All groups share one centre, and each spreads out both ways along 9 directions, with some noise.
In the rows, 128 means zero.
Known rows, each followed by its group:
[132 135 111 109 166 130 125 144 146 139 145 172 122 135 127 124 150 138
 141]	rezi
[151 166 159 140 133 117 130 149 108 158  69 129 125 138  90 155 135 133
 157]	rosat
[108  89 110 131 144 122 158 108 109  98  99 131 101 115 122 143 122 133
  72]	bav
[129 113  99 125 125 143 151 112 139 117 119 143 136 165 105 118 100 142
  85]	rosat
[113 172  88 114 118 127 114 132  61 151 115 104 116 106 156 130 124 143
  91]	sigo
[161  94 160 156 139  86 144 100 154 132 170 135 107 165 118 129 124 138
 119]	rosat
[122 118 126 138 138 103 129 109 113 111 127 119 106 102 139 144 150 126
 109]	bav
[128 143 108 123 121 141 123 100 142 141 150 129 118 139 106 122 121 150
 134]	rezi
[125 113 139 113 135 128 123 127 163 105 138 117 134 118 111 117 131 140
 110]	Fut
[119 115  98 136 149  93 147  85  93  95 125 125  87 105 140 158 153 134
  56]	bav
[ 86 118  98 128 132 133 134 133  91 124 120 118 114  72 171 121 129 113
 116]	rosat
[147 106 134 158 153 111 127 171 132 123  61 164 151 155 121 123 136 112
 131]	rezi
[129 161 127 119 125 131 127 118 128 139 131 112 126 121 110 136 131 143
 121]	rezi
[127 124 121 114 158 103 124 149 101 124 122 125 118 110 150 127 142 139
  79]	sigo
[125 107 105 126 125 132 104 118 132 106 115 134 125 135 119 117 128 144
 108]	bav
[126 154 156 115 173 116 146 163 153 120 121 120 147  83 122 138 167 114
 117]	Fut
[123 119 137 111 137 135 139 122 153 106 106 114 131 121  85 127 120 150
  90]	bav
[137 121 139 122 132 138 148 124 151 126 143 145 132 155 113 135 120 125
 136]	sigo
[116 125 122 137 128 123 137 113  97 129 103 129 100 111 126 149 131 127
 134]	rezi
[120 121 107 135 122 134 136 110 120 127 113 130 117 134 115 127 115 136
 114]	bav
[149 146  84 159 129 101  99 132  87 136  91 156 131 157 147 128 145 127
 111]	Fut
[102 110 129 130 109 153 145 129 109 136  75 103 122 113  98 122  82 140
 119]	sigo
[124 124 134 100 164 145 176 133 141 142 128 151 112 139  94 141 112 147
 110]	Fut
[140 131  98 126 149 126 131 133 116 156 136 173 110 165 129 127 125 146
 130]	rezi
[128  85 126 132 132 114 124 123  96 148 137 143  86 145 144 125 106 148
 128]	Fut
[118  95 150 144 126 116  98 132 132 119 108 119 112  98 127 124 139 126
 168]	rosat
[124 115 112 141 101 142 138  60 135 111 134 134  99 148  96 150 120 135
 138]	Fut
[128 122  97 135 125 114 117  93 120 126 146 128 106 138 126 122 126 150
  99]	Fut
[118 132 139 114 118 142 122 120 126 136 117 116 110 116  99 137 118 145
 148]	sigo
[152 156 187 115 147  96 134 148 122 174 146  95 108 116 106 135 126 155
 125]	rezi
[109 107  58 159 105 144 121  83 118 140  92 143 106 145  94 102  92 159
 121]	sigo
[147 112 160 101 170 131 141 162 131 137 109 180 107 164 106 159 137 138
 154]	Fut
[148 104 137 148 126 111 137 118 154 117 119 129 140 163 104 117 114 134
 101]	rosat
[117 146  95 147 144 123 153 122 103 151  96 139 115 113 120 131 126 132
 112]	sigo
[141 125 126 142 109 124 166 110  97 154 113 120 117 172 107 131  76 144
  85]	rosat
[ 84  94  61 107 108 185 120 103 124 105 106 148 116 128 113 113  97 147
 121]	rosat
[128 162 129 132 135 115 106 121 133 129 115 111 123  95 110 134 161 135
 138]	sigo
[126 130 120 133 151 116 163 124 120 133 117 130 119 122 119 132 124 134
  88]	bav
[121 173  72 121 124 129  94 108 107 146 134 125 115 116 124 116 139 159
 113]	sigo
[149 139 155 139 144 110 160 138 137 134  97 120 141 139  94 137 122 131
  97]	rosat
[133 126 143 127  93 134  92 107 138 128 119  96 122 133  89 121 112 156
 144]	bav
[117 114 113  98 133 141 109 128 126 117 141 136 112 127 131 125 128 148
 117]	rosat
[128 114 137 136 151 116 172 111 132 111 101 129 117 124  97 150 127 132
  85]	rezi
[135 194 133  92 137 148 123 149 138 160 142 130 141 126 109 134 141 142
 153]	rezi
[115 104 110 147  96 126 121  98 105 138 120 101 107 125 119 111  91 149
 115]	rosat
[129 158 104 150 122 119 111 110  82 161 104 145  94 127 129 149 141 133
 165]	bav
[106 119 135 140 139 128 173 120 103 154 122 122  96 101 129 143 110 120
 139]	Fut
[136 152 113 114 129 126 105  98 133 115 121 123 114 128  91 143 149 158
 106]	bav
[131 117 113 159 156 115 186 108 136 141 104 154 115 145  94 133 113 132
  98]	rezi
[136 142 116 107 156 111 111 138 124 132 153 142 117 126 142 127 153 144
 108]	sigo
[109 103 130 134 110 148 151  95 152 103 157 121 130 120 134 130 117 106
 141]	Fut
[120 183  92 117 110 141 123 110  91 129 111 116 129 117 127 148 138 131
 109]	rezi
[142 109 130 147 102 111 130 132  72 110 121 129 134 158 187 148 122  93
 109]	sigo
[125 126 125 124  95 146  90 100 143 111 115 112 124 129  96 127 127 148
 149]	bav
[120 111 106 142  97 143 111  98 128 118 127 132 121 143 120 122 114 131
 148]	Fut
[122  97 116 171  96 114 106 101 116  99  79 106 126 116 120 124 123 121
 122]	rezi
[135 108 113 144 133 123 142 103 146 121 133 151 123 154 115 125 122 131
 121]	rosat
[131 136 102 125 117 130 113  90 117 123 138 136 104 143 118 139 134 147
 122]	sigo
[124 121  88 134 128 135 116 120 100 141  93 156 105 146 118 129 118 147
 127]	bav
[101 113  98 149 101 136 143  88 124 128 150 101 123 107 139 107 100 124
 113]	Fut

New rows. What belongs after each?
[112 105  89 153 137 105 121 110  81 133  84 133  87 110 130 129 126 147
 100]	sigo
[129 108 136  89 131 145 117 145 139 112 116 133 127 147 104 126 113 154
 105]	rosat
[128 103 125 138 111 130  99 124 125 122 114 130 122 138 126 120 121 135
 148]	Fut
[117 109  96 133 118 149 108 129 120 129  95 157 122 144 120 120 116 136
 152]	bav
[132 138 100 129 128 124  95 148 148 110 115 124 169 128 132  91 137 133
  93]	Fut
[129 160  78 130 124 137 125 107 101 148 123 157 113 148 129 138 131 139
 133]	rosat
[153 118 116 131 119 113 105 124 114 133 147 147 124 177 145 120 121 139
 118]	rosat
[119 127 118 127 122 144 163  78 123 131 115 139  89 140  82 162 112 146
 130]	sigo
[126 121 155 122 136 128 104 155 154 109 116 118 148 102 125 119 148 120
 147]	Fut
[124 116 150 137 126 133 151 105 128 123 103 133 101 125  94 161 126 125
 156]	Fut
[126 161 128 130 148 126 140 138 144 135 112 122 143 105 107 127 143 128
 123]	sigo
[137 114  97 135 117 133 108 121 145 108 116 143 149 162 118 106 122 136
 106]	rosat
[116 120 101 134 113 152 153  90 134 122 149 142 121 141 126 133 113 120
 136]	Fut
[156 143 127 160 141 100 133 111 158 125 124 133 141 146 100 123 144 131
 106]	rosat
[130 136 104 144 137 119 121 126 111 145 131 153 117 133 145 127 140 124
 147]	bav
[129 125 115 128  86 137 114 104 106 107 121 109 133 144 133 135 112 128
 107]	sigo
[143 106 118 152 117 137 162  99 123 145 113 163 111 192  98 140  92 137
 136]	rosat
[122 113 138 136 130 133 143 134 122 129 100 133 124 124 120 135 120 120
 142]	Fut
[126 129 140 140 136 132 155 114 151 125 103 131 124 121  87 141 129 128
 139]	sigo
[125 115 108 129 127 127 102 135 117 122  86 132 124 128 112 119 125 147
 114]	bav
[128 157 126 158 128 116 150 104 105 132 100 130 115 114 117 163 147 109
 140]	sigo
[139 160 112  82 159 143 157 142 115 138 136 165 123 162 121 152 131 143
  94]	rosat
[127 108 133 149 139 103 131 116 131 126 146 130 111 113 143 124 139 120
 131]	rosat
[115 162 104  98 136 152  89 155 157 151 113 117 147 105  89  86 124 170
 128]	Fut
[118  91 157 125 136 133 140 165 108 149 104 134 114 127 138 125  99 127
 153]	sigo
[125 135  88 155 103 129 126  77 115 118 147 140 118 138 148 139 138 112
 139]	Fut
[129 188 128 128 169 121 174 125 130 149 134 144 124 101 117 161 167 111
 136]	bav
[ 83  79 142 111 130 144 129 114 143 105 117  97 100  67 105 120 113 147
 124]	rosat
[122 143 109 102 123 142 122 107 114 121 134 134 109 133 121 146 133 143
 121]	rezi
[138 183  98 127 145  94  95 137 125 121 142 105 152 100 149 109 172 135
  71]	rosat
[143 133 131 154 125 116 122 119 118 109  92 144 129 137 127 155 154 106
 148]	Fut
[140 106 107 140 114 112 112 126  93 117 134 142 124 159 171 129 123 119
 109]	sigo
[137 139 100 195 133  93 147 112 125 171 112 127 127 131 116  98 113 132
 115]	rezi
[111 129 134 137 119 138 121 120 131 137  89 109 116 100  90 127 117 143
 151]	sigo
[136 166  91 130 154 102 117 118 109 149 127 133 113 121 122 125 149 158
  86]	Fut
[122 129 135 124 158 130 132 102 176 122 114 132 103 104  57 135 146 161
 136]	sigo
[140 189 125 117 134 119 129  98 108 138 152 134 106 123 127 172 169 128
 144]	sigo
[122  97 103 162 118 121 130 106 109 128  93 143 110 139 123 127 113 130
 129]	sigo
[129 124 112 133 113 113  92 103  91 121  81 111  93 124 101 139 127 165
 101]	bav
[144 165 131 126 169 112 147 104 161 122 147 148 118 121  98 156 176 134
 122]	sigo
[115 142  87 114 134 160 147  89 140 106 125 162 115 136 102 154 143 133
 130]	bav
[115 145 110 122 122 141 101 116 114 140 105 130 105 110 107 135 137 148
 157]	rosat
[126 142 126 148 127 103 118 120  75 148  74 112  92 105 112 150 134 145
 125]	bav
[149 135 143 121 124 117 100 135 146 113 122 111 148 145 108 118 135 144
 102]	rezi
[131 127 100 149 120 132 138  90 125 143 125 153 105 154 108 136 119 139
 143]	rosat
[128 151 106 152 123 133 165  76 104 140  99 143  95 139  93 169 128 129
 134]	Fut
[134 148 138 132 177  98 125 172 134 150 122 140 133  96 143 120 166 122
 135]	sigo
[ 96 103 120 134 134 129 123 117 124 121 121 122 102  80 133 127 135 127
 150]	rosat
[136 102 119 110 165 121 150 127 132 131 153 172 100 159 130 135 128 144
 111]	sigo
[139 140 136 150 129 119 146 114 140 114 113 129 142 131 116 148 146 106
 131]	sigo
[131 159  95 117 137 118 155 128  53 149 137 144 108 143 175 157 129 121
  87]	sigo
[115 152 112 112 126 153 113 176 121 175 124 122 150 119 136  88 101 141
 144]	sigo
[145 147 106 152 121 127 152  65 127 121 143 162 105 166 112 170 147 118
 143]	sigo
[ 98 143 114 123 117 153 149  85 146 136 139 101 113  96  84 125 110 148
 128]	Fut
[149 139 151 109 145 117 121 144 150 132 137 126 133 138 106 123 136 149
 115]	rezi
[129 142 100 183 132  95 128  85 111 114  80 128 111 102 113 149 164 118
 120]	sigo
[120 156  73 131 115 138 127 105  80 156 126 146 105 141 141 135 118 138
 129]	rosat
[113 115 106  86 124 156 109 103 125 129 151 140  89 138 107 131 116 171
 126]	rosat
[124 109 105 141 160 115 132 142 124 148 116 159 114 131 133 111 128 137
 125]	sigo
[130 147 112 133 144 118 119 109 132 135 125 139 110 116 109 135 151 143
 135]	sigo
[126 109 148 142 125 128 147 109 132 112 112 129 118 124 117 152 130 112
 144]	Fut
[120 125 135 112 150 109 120 159  87 138 112 115 107  98 150 131 134 139
 102]	sigo
[121  97 126 122 184 114 184  95 127 126 117 167  62 128  85 168 133 155
  98]	sigo
[134  89 123 128 168  93  90 150 120 110 145 167 107 121 177 125 172 122
 136]	bav
[130 168  96 119 151 129 129 117  99 170 143 168  90 136 131 148 146 145
 156]	Fut
[166 127 152 143 107  99 109 140 110 144 112 111 137 173 119 121 105 144
 103]	rosat
[136 144 102 142 111 147 145 115 131 144 135 152 145 166 128 124 111 117
 147]	sigo
[103 176   4 134 128 165 130  95  97 133 122 187 132 140 152 126 144 118
 122]	rosat
[122 110 128 120 115 138 101 104 149 119 136 118 112 125  99 118 120 156
 140]	Fut
[121 143 126 153 117 144 144 118 144 135  89 123 144 120  92 130 121 118
 153]	rezi
[124  91 126 141 140 110 120 131 104 132 108 143  98 126 136 129 126 134
 134]	sigo
[143 171 107 149 120 117  91 141  98 147  83 138 136 130 131 135 152 125
 158]	rosat
[123  84 133 102 146 123 116 111 145 113 186 145  89 128 144 126 137 147
 134]	rosat
[156 131 140 143 157  83  88 165  84 150  67 151 102 137 124 145 155 148
 135]	Fut
[125 132 140  83 166 148 148 133 144 161 119 152  87 140  60 143 112 183
 133]	Fut
[143  84 132 159 135 117 125 108 165 111 131 160 125 159 112 123 133 124
 149]	rosat
[104 108 103 153  96 139 125 117 120 126 125 107 138 112 150 101 101 113
 135]	Fut
[ 95  93  94 155 128 146 148 109 134 114  95 148 122 112 122 121 120 113
 143]	rosat
[115 127 113 136 134 116 101 165  90 155  99 122 123 100 155 104 122 133
 133]	sigo
